The rows of a group lie close to one hidden flat surface of 8 dimensions, which may be shifted away from zero. Surfaces can cross.
Some rows, each with its group after it:
-1.46, 2.64, -3.86, 1.86, -0.87, -0.57, -1.46, -0.06, 0.21, 3.06, -2.84, -0.82, -1.82
(4)
1.04, 2.21, 3.02, -1.29, -0.78, -0.42, -1.30, 2.67, -0.78, 0.98, 1.19, -1.34, 4.66
(4)
-0.45, 0.42, -1.68, 0.40, -0.98, -0.14, 1.82, -2.46, -0.65, 1.66, -0.81, 0.49, 0.92
(3)
-0.15, -1.18, -0.04, 1.87, -0.47, 0.90, -0.37, -1.00, 0.16, 0.69, -0.45, -0.09, 0.16
(3)
1.13, -3.12, -0.02, 0.41, -1.16, -1.41, 2.27, -1.80, 1.19, 0.59, 0.79, 0.99, 2.14
(2)
0.72, -1.13, 2.22, 1.61, 0.24, 0.35, -0.70, -0.95, 1.97, -1.85, 3.66, 0.51, -0.36
(1)
-0.36, 1.79, -2.40, -0.82, 0.74, -1.01, 0.15, -2.36, -0.84, 2.93, 2.28, 1.23, 0.76
(2)
-0.51, 0.70, -1.01, 0.97, -1.27, 1.29, -0.01, 1.20, -0.36, 0.32, 2.31, 1.37, 1.18
(2)
2.19, 1.88, 0.22, 2.67, -1.73, 1.87, 0.65, -1.27, 0.42, 2.79, 3.40, 1.82, -0.85
(0)
-2.95, -2.19, -0.72, 0.37, 0.15, -0.86, -0.61, -1.50, -0.34, -0.70, -4.00, -2.03, 3.62
(1)
1.52, 1.16, 0.98, -0.96, 0.80, -1.65, -2.13, 2.29, 4.32, -0.73, 1.17, -1.27, -3.00
(4)
1.06, 0.48, 1.38, -1.76, 0.08, 1.74, 0.68, -1.04, -0.34, 0.77, 1.39, -1.13, 2.02
(0)
0.96, 0.71, -1.60, -1.14, -0.69, 0.79, 1.85, 0.34, 0.96, 1.96, 2.60, 1.91, 0.37
(3)
-0.40, 1.30, -0.89, 0.79, -0.67, 0.55, -1.10, -0.47, -1.47, 1.35, -1.15, -2.79, 0.40
(1)
0.37, 3.00, -1.12, -1.42, 0.16, -1.47, -0.10, -0.58, -1.92, 1.66, 2.67, -0.16, 1.01
(2)
-1.66, 0.93, 0.52, 0.83, -0.56, -0.09, -0.52, -0.90, -0.88, -1.71, -0.27, -1.82, 1.22
(1)
1.42, 1.43, 1.06, -2.30, 1.18, 2.22, 0.75, 1.55, 0.64, -0.81, 4.11, 2.52, -2.40
(3)
1.28, -1.10, 2.67, -0.62, 0.17, 1.16, 2.48, -2.82, -0.43, -1.63, 1.92, 0.45, 0.14
(0)
0.73, -1.04, -1.14, 0.50, -0.41, 2.73, 0.93, -0.10, 2.87, 1.06, 2.35, 1.09, -0.69
(0)
2.08, -0.58, 0.71, 1.64, -1.02, 2.92, 1.55, -1.79, -0.15, 0.81, 2.40, 0.32, -1.48
(1)
-0.96, 1.01, -3.43, -0.50, -1.38, 0.23, 2.35, 1.66, -5.09, -0.18, -2.61, 0.64, -2.15
(4)
-0.27, 0.39, -1.03, -1.01, 0.14, 2.81, -0.08, -0.27, 1.08, 1.42, 0.97, -0.62, 0.55
(0)
2.41, -1.30, 4.47, -0.47, 0.14, 4.05, 1.00, 2.20, -0.98, -0.81, 2.36, 2.07, 0.46
(2)
-0.89, 1.09, 0.08, -0.16, -0.07, -0.72, 0.05, -1.12, 0.27, -0.96, 0.78, -0.18, 0.54
(3)
-0.09, 0.90, 0.78, -0.15, 0.36, 1.68, -0.43, -1.72, 0.49, 0.85, 2.00, -0.23, 1.56
(0)
-0.61, 0.35, 1.44, 0.85, -1.71, -2.02, -0.42, -0.31, -1.45, -1.00, 0.34, -2.30, 4.59
(2)
1.37, 0.71, -0.88, -0.19, -0.98, -0.35, -0.47, 0.59, -1.04, 2.14, -0.74, -3.52, 0.60
(1)
0.98, 1.13, 0.19, 0.40, 0.42, -1.56, 0.34, -1.27, -0.85, 1.29, -0.56, 1.54, -1.72
(3)
-0.74, -0.76, 1.29, 2.54, 0.92, 1.39, -2.32, -0.51, 2.28, 0.75, 0.07, 2.04, 0.67
(4)
-0.26, 0.63, 0.88, 0.12, -0.41, -0.13, -1.29, 0.70, 3.17, -1.60, 3.32, -1.41, 0.71
(0)
2.23, -1.07, 1.18, 0.89, 0.03, -2.88, -0.72, 0.80, 2.13, 0.63, 1.09, 0.71, -0.70
(2)
1.38, 0.60, 1.11, -0.72, -1.46, -1.84, -0.02, -0.65, -0.69, 1.89, -0.24, -3.78, 4.74
(0)
1.78, -1.22, -0.92, -1.54, -0.83, 2.40, 2.61, 0.40, -1.10, 1.67, -0.37, -0.34, -0.20
(1)
0.59, 2.66, -0.90, -0.77, 2.30, 1.62, -0.78, -1.36, 0.37, 1.92, 0.11, 0.84, -4.47
(2)
1.77, -2.69, -0.26, -1.30, -0.46, 1.13, 3.86, -3.65, -0.02, 2.76, -1.79, 0.67, 1.98
(3)
3.03, -1.75, 1.90, -0.51, -0.43, 0.20, 1.00, 0.48, 4.06, 0.30, 0.29, -0.49, -1.31
(4)
-0.66, -2.60, -0.62, 0.55, -0.14, 0.25, 1.61, -1.68, 2.90, -1.42, 1.19, 1.33, 0.17
(2)
-0.28, -0.90, -0.25, 2.87, -2.02, -0.52, 0.71, -3.85, 0.74, -0.08, 0.98, -2.08, 1.92
(1)
0.82, 2.22, 0.73, -2.80, 0.63, 2.35, -0.76, 0.89, 4.47, 2.24, 2.00, -1.50, 2.06
(4)
-2.00, 1.47, -1.50, 0.46, 0.73, -0.05, -2.70, -0.84, 1.81, 1.80, 0.58, -0.79, 2.34
(3)
-0.63, -0.16, -2.59, 1.01, 0.06, 0.94, 0.28, -0.12, 0.85, 1.11, -1.23, 1.54, -2.95
(4)
0.54, -2.18, 1.16, 0.70, 0.31, 1.57, 1.90, -0.84, 0.53, -2.12, 2.23, 2.91, -2.26
(3)
0.17, 0.50, 0.50, -0.13, 0.40, 0.35, -1.01, 1.76, -0.30, -0.15, 0.24, 0.25, -0.57
(1)
-0.01, 0.24, 0.60, -0.51, 0.04, -1.32, 0.90, -2.20, -0.48, -0.22, -0.96, -0.39, 0.67
(3)
-2.47, 0.69, -1.25, 1.06, 0.23, 4.76, -0.14, 0.55, 1.25, -1.12, 2.33, 2.59, -1.04
(2)
-1.09, 0.12, -0.90, -2.03, 0.31, 1.48, 0.47, 1.50, 0.15, 0.38, 1.55, 1.80, 2.11
(4)
0.92, -1.22, -0.34, -0.70, -1.09, 0.57, 2.15, -0.36, 0.07, 0.12, 0.78, -0.37, 0.83
(1)
0.45, 1.96, -1.33, -1.78, 1.47, -2.64, -0.53, -2.34, -0.53, 2.43, 3.36, 1.24, 0.82
(2)
0.31, 0.43, 0.63, 0.22, 0.07, 1.72, 0.54, -1.76, 0.92, 0.89, 2.09, 0.33, 0.85
(0)
1.89, 1.66, -0.82, 1.58, -1.05, -0.39, -1.24, 2.08, 2.06, 1.73, 2.27, 0.35, -2.61
(0)
2.75, -0.31, 2.80, 0.63, -0.86, -0.65, -0.90, 3.61, -1.62, 1.85, 1.28, 2.64, 2.35
(4)
-0.26, 0.31, 1.36, 2.57, -0.27, -1.21, -0.43, -0.76, -1.56, -2.66, -0.31, 0.50, -3.11
(3)
-0.65, -1.35, 1.88, 2.09, -0.19, 2.35, -0.24, -3.39, -2.16, -0.72, -2.42, -2.69, 0.93
(1)
0.23, 1.13, -1.35, -2.97, 0.14, 0.56, 0.04, 3.08, 0.94, 2.10, 2.76, 1.69, 2.59
(4)
1.25, 1.57, 0.96, 1.52, -1.95, 0.50, -0.24, -0.41, 1.56, 1.67, 3.69, -0.94, 2.34
(0)

New rows, each followed by its group:
1.03, 0.16, 1.17, -1.00, 0.47, -1.59, 0.57, -1.98, -0.49, 0.06, 0.08, -1.47, 0.67
(2)
0.12, -3.50, 0.43, 3.13, -3.40, -0.45, 1.26, 2.77, 3.23, -2.85, 0.62, 0.76, 1.07
(2)
1.82, -2.14, 2.64, -0.18, 0.57, 0.26, 0.08, -0.29, 0.85, -0.23, 0.31, -0.59, 0.77
(3)
0.43, -0.77, 1.68, 1.09, -1.41, 2.48, 3.28, -2.35, -0.82, -2.31, 2.00, 0.60, -0.55
(1)
-0.14, 1.33, 1.92, 1.71, -0.09, 1.87, -2.77, 3.30, -0.81, 0.91, 3.89, 2.78, 2.80
(2)
0.25, -0.57, -3.07, 1.15, -1.72, -3.32, 0.32, -0.60, 2.22, 2.10, -2.47, -1.69, 0.07
(4)
0.36, -1.90, 0.72, 0.53, -0.23, 0.47, 1.14, -0.95, 0.89, -0.68, 1.03, 1.02, 0.26
(3)
-0.32, 1.27, -0.24, -0.09, -0.98, 1.29, 1.60, 0.72, -1.89, -1.01, 0.13, 0.77, -0.67
(1)
0.81, 0.99, -2.10, -0.63, -0.76, -2.45, -0.20, 2.11, 1.08, 0.65, -0.42, -0.45, -1.86
(4)
0.07, 1.22, -1.01, -0.97, -0.72, 0.81, 0.41, -1.05, -0.58, 2.60, -0.79, -1.67, 1.93
(3)
0.22, 0.94, -0.10, 0.79, -0.34, 1.07, -0.68, 3.50, -4.13, 2.47, 0.83, 4.30, 1.45
(4)
0.31, 4.21, -2.06, 0.86, -1.27, 0.33, 0.28, 1.10, -2.12, 1.50, 1.19, 1.20, -3.00
(3)
-0.71, -2.91, 1.13, -0.48, -0.23, 1.20, 2.11, -1.86, 0.08, -1.19, 2.65, 1.58, 4.30
(2)
1.04, -0.82, -1.17, -1.50, -1.56, -3.20, 1.82, 3.05, -1.93, -0.25, -0.09, 0.18, 1.63
(4)
1.48, 0.80, -0.31, 1.16, -1.34, -3.17, -0.74, 0.25, 3.26, 0.03, 5.77, -1.20, 0.41
(1)
1.96, -2.54, 1.24, 2.11, -1.18, -2.94, -0.77, 1.82, 2.70, -0.50, 2.73, 0.62, 1.20
(3)
0.21, 1.10, 0.43, -0.35, -0.52, 0.39, 0.64, 0.29, -0.52, -1.26, 0.79, -1.13, -0.53
(2)
0.42, -1.29, 2.39, -0.08, 1.18, -1.33, 0.68, -2.13, 0.69, -3.15, 0.99, 0.49, -1.32
(0)
-0.26, 1.71, 0.55, 0.24, 0.11, -0.29, -1.59, 0.29, 0.03, 0.04, 0.50, -1.32, 0.51
(3)
1.93, 0.88, 1.01, 0.05, -0.61, 0.63, 0.30, 0.33, -1.72, 1.12, -0.81, -1.47, -0.74
(3)
-0.49, 1.83, -2.22, 3.36, -3.20, 0.88, -0.28, 2.15, -1.82, -0.02, 1.78, -0.96, -1.41
(3)
1.85, 0.48, 2.76, 0.14, 0.43, 0.56, -0.67, -0.24, -1.15, 1.05, -0.46, -0.50, 0.30
(2)
1.08, -1.36, -2.15, -1.80, -1.36, -0.12, 3.65, 0.83, -0.97, 0.12, -1.04, 0.41, -0.82
(4)
4.20, 1.93, 0.70, -1.98, -2.30, 0.98, 2.59, 3.17, -4.81, 1.60, -1.74, -3.20, -1.37
(1)
-1.25, 1.96, 0.58, -1.56, 1.23, 0.15, -1.60, 0.72, 2.70, -1.89, 0.90, -1.75, -0.91
(4)
0.88, -0.08, 1.43, 1.79, -0.06, -1.87, -1.84, -0.05, 3.15, 0.20, 3.88, 0.56, 1.01
(0)
-0.43, 0.89, -2.35, 0.60, -0.65, -2.45, -0.30, -1.12, 0.01, 1.88, 2.38, 0.89, 2.02
(2)
0.59, -1.71, 1.72, -0.60, -1.23, -0.01, 2.73, 0.94, -2.21, -2.11, -1.68, 0.53, 0.84
(1)
1.96, -0.44, 1.51, 1.16, -1.07, -0.44, 0.78, 0.19, -1.39, -0.19, -0.23, -0.37, -1.37
(3)
-1.66, 0.66, 0.63, -1.92, 1.88, 3.27, -0.63, 1.85, -1.38, -1.40, -0.89, 0.76, -1.07
(1)
0.31, -0.92, 1.83, -0.03, 0.01, 1.28, 0.59, 0.11, -1.71, -1.44, -1.11, -0.40, 0.07
(1)
0.59, 0.67, 0.43, 1.54, 0.98, 3.83, -1.57, 0.27, 1.79, 3.03, 0.28, 2.78, -1.24
(4)
-1.45, 0.88, -1.98, 2.26, -1.50, 0.15, -0.80, -0.03, -1.04, 1.94, 1.49, 1.29, 3.22
(2)
-2.53, 0.40, -2.76, 2.65, -2.84, 0.67, 1.48, -1.29, -1.26, -1.51, 0.74, -0.93, 0.75
(3)
1.32, -1.82, 3.55, 3.57, -1.39, 0.19, -1.79, 2.01, 0.97, 0.37, -1.20, 0.58, 1.59
(2)
-0.09, 1.63, -0.94, 0.07, -0.68, -0.50, 1.53, -1.17, -1.13, -0.25, 0.59, 1.11, -1.05
(3)
-1.21, -1.55, -1.80, 1.93, -1.41, -3.81, 0.51, 0.42, 3.08, -0.50, 2.30, 3.36, 2.03
(1)
-3.53, 1.92, -0.20, 3.57, -1.41, 4.28, -2.22, 2.81, 1.24, -2.95, -0.69, -0.45, -1.52
(2)
-2.29, 1.07, -2.34, -2.73, 0.62, 1.77, 0.37, 0.96, 0.80, 1.16, 1.71, 0.94, 3.17
(4)
-1.16, -2.69, 0.78, -1.35, 1.03, 0.67, 0.25, 0.70, -0.47, -1.38, -2.48, -0.05, 1.73
(1)
-1.29, -0.26, -0.66, 1.37, 0.36, 0.71, 0.07, -3.57, -0.62, 1.13, -2.59, -0.33, 0.63
(3)
-0.58, -0.73, 2.09, -1.28, 0.89, 2.04, 0.46, -0.07, 0.53, -2.27, 3.55, 1.27, 1.75
(2)
-1.25, -1.55, 0.23, 0.11, -0.24, 2.39, 0.68, -1.08, 0.70, -1.63, 1.17, -0.90, 1.76
(3)
2.18, -0.71, -1.92, 2.00, -3.24, -0.66, 2.72, -0.02, -2.68, 3.59, -3.07, -0.28, 0.61
(1)
4.45, -1.90, 0.57, -0.66, -1.24, -1.55, 3.09, 1.10, 2.19, -0.33, 0.37, 0.05, -3.83
(2)
0.99, -0.07, -3.14, -0.30, -3.31, -3.19, 2.23, 0.97, -0.99, 2.55, -1.32, -1.99, 2.41
(1)
-0.07, 0.83, -0.06, 1.04, -1.10, 0.25, -0.44, 1.38, -0.61, 0.09, 2.00, 0.60, 1.50
(2)
0.42, -0.45, -0.39, -1.39, 0.17, 2.26, -0.46, -1.35, -1.24, 1.50, -1.86, -5.44, 1.30
(1)
-0.47, 2.26, -0.69, 2.30, -0.31, -0.40, -1.38, -0.97, 0.55, 0.71, 0.77, -0.04, -1.84
(0)
0.15, 2.73, 0.60, 0.33, -3.16, -2.13, 2.10, 1.00, -3.69, -4.14, 0.92, -3.17, -0.76
(3)
0.23, 0.33, -0.95, -0.94, -1.77, -0.71, 2.39, -0.15, -1.36, -0.95, 1.54, -1.33, 1.30
(2)
-1.93, -3.15, 0.80, 1.03, 0.56, 2.44, 0.39, -0.95, -0.08, 0.05, 0.58, 3.98, 3.46
(4)
-1.38, 1.33, -0.79, 0.51, -0.52, 1.04, 0.64, -0.19, -0.63, -0.64, 0.74, 0.43, -0.10
(1)
-2.10, -1.99, -0.65, 0.31, 1.25, -1.18, -1.31, -0.34, 3.98, -1.31, 1.22, 1.96, 1.08
(4)
-0.51, 0.44, -0.85, 0.11, 0.49, -1.37, 0.97, -3.40, 0.03, 1.33, -1.44, 1.12, 0.40
(3)
-0.70, -0.77, 0.26, 1.12, 0.22, -0.49, -1.18, -0.17, 2.02, 0.26, -0.19, 0.80, 1.04
(4)
-0.34, 1.65, -0.17, 0.11, -0.86, -0.65, 0.62, -0.32, -1.07, -1.09, 0.82, -1.01, -0.23
(3)
1.72, -0.48, 0.48, 1.48, -0.84, 2.06, 0.43, 1.40, -0.49, 2.25, 0.81, 2.31, -0.10
(2)
0.72, -2.66, 0.60, -1.48, 0.75, 0.16, -1.00, 0.88, -0.95, 1.11, -3.88, -2.70, 1.98
(1)
-1.88, -0.68, -1.49, -0.64, -1.54, 0.46, 3.27, 0.05, -1.90, -1.13, -2.23, 0.92, 1.87
(1)
1.36, -0.85, -1.44, 0.29, 0.63, 2.01, 0.75, 1.22, 1.33, 1.13, 0.07, 3.20, -4.37
(4)
-1.16, 2.24, -2.13, 0.91, -1.32, -0.62, 0.94, -0.34, -0.56, -0.22, 1.83, 1.06, -0.56
(3)
-2.20, 2.46, 0.34, 0.01, -0.07, 2.78, -0.46, -1.84, 1.05, -2.21, 2.69, -2.09, 0.95
(0)
4.62, -0.65, 2.87, 0.19, -2.48, 0.67, 2.64, -0.18, -3.08, 0.43, -0.25, -3.52, -0.40
(1)
1.48, -1.13, 4.58, -1.96, 1.35, -2.02, 1.04, -2.58, -1.42, -2.47, 0.26, -1.06, 1.52
(0)
0.30, -2.35, 0.16, -1.59, 1.56, 0.97, -0.82, 2.74, 0.24, 0.37, -1.30, 1.66, -0.19
(1)
0.67, 0.11, -0.06, 0.63, -0.79, 1.33, 0.90, 0.69, -1.43, 0.58, -1.70, 0.25, -1.52
(4)
-0.61, -0.13, 0.33, 0.40, -1.23, -1.56, 0.85, 0.29, -0.15, -2.08, 0.48, -0.62, 1.49
(1)
-1.01, 0.94, 0.22, 0.56, -0.95, -0.90, 0.64, -0.61, 1.22, -2.61, 3.46, -0.08, 0.55
(1)
-0.83, 0.59, -1.88, 1.85, -1.60, 1.60, 0.40, -0.35, -0.69, 0.78, 0.23, -0.37, 0.28
(3)
0.02, -0.20, 0.08, -0.57, -0.30, -0.21, -0.12, 0.41, 2.15, -1.45, 1.08, -1.74, -0.50
(0)
0.96, -1.99, -0.09, 1.09, -1.66, 1.07, 2.54, -1.84, 0.16, 0.05, 1.48, 0.81, 0.24
(1)
2.48, 0.23, 2.72, 0.55, -0.86, -0.15, -0.07, 2.11, -0.97, 0.65, -0.74, -0.08, 0.16
(4)
-2.11, 2.44, -1.66, -0.32, 0.52, 0.21, -0.79, -0.70, 0.33, -0.82, 2.25, -0.05, 0.03
(2)
-0.17, 1.09, 0.75, -3.31, 1.44, -0.16, 1.66, -2.75, 0.22, 0.06, 0.00, -0.22, 1.38
(3)
-2.13, -1.18, -1.93, -1.53, -0.85, 1.11, 3.27, -1.18, -0.39, -1.73, -0.42, 0.21, 2.38
(1)
-2.70, -0.62, -1.05, -0.39, -0.67, -0.06, 2.02, -3.15, -0.70, -4.78, -3.59, -4.35, -1.50
(0)
0.17, 0.79, 0.58, 0.98, -0.73, -0.74, -0.90, 0.90, 0.30, -0.49, 0.83, -0.46, 0.17
(2)
0.51, -1.56, -1.38, -0.97, -1.40, -0.16, 2.12, 0.77, -0.60, 1.80, -0.26, 1.19, 2.90
(4)
0.07, -0.25, -0.88, 2.16, -0.79, 1.99, -2.35, 1.22, 1.13, 2.32, 0.85, -0.91, 1.02
(3)
-0.65, 1.06, -2.60, -0.44, -0.24, -0.42, 1.18, -1.36, 0.20, 0.77, 2.07, 0.76, -0.15
(2)
0.48, -0.46, 0.48, 1.05, 0.27, 2.59, 0.03, -0.23, 0.15, 1.36, 0.84, 2.05, -0.39
(2)
-0.15, 2.44, -0.16, 2.17, -1.63, -1.50, 0.42, -3.12, -2.45, 0.41, -1.76, -2.25, -0.59
(0)
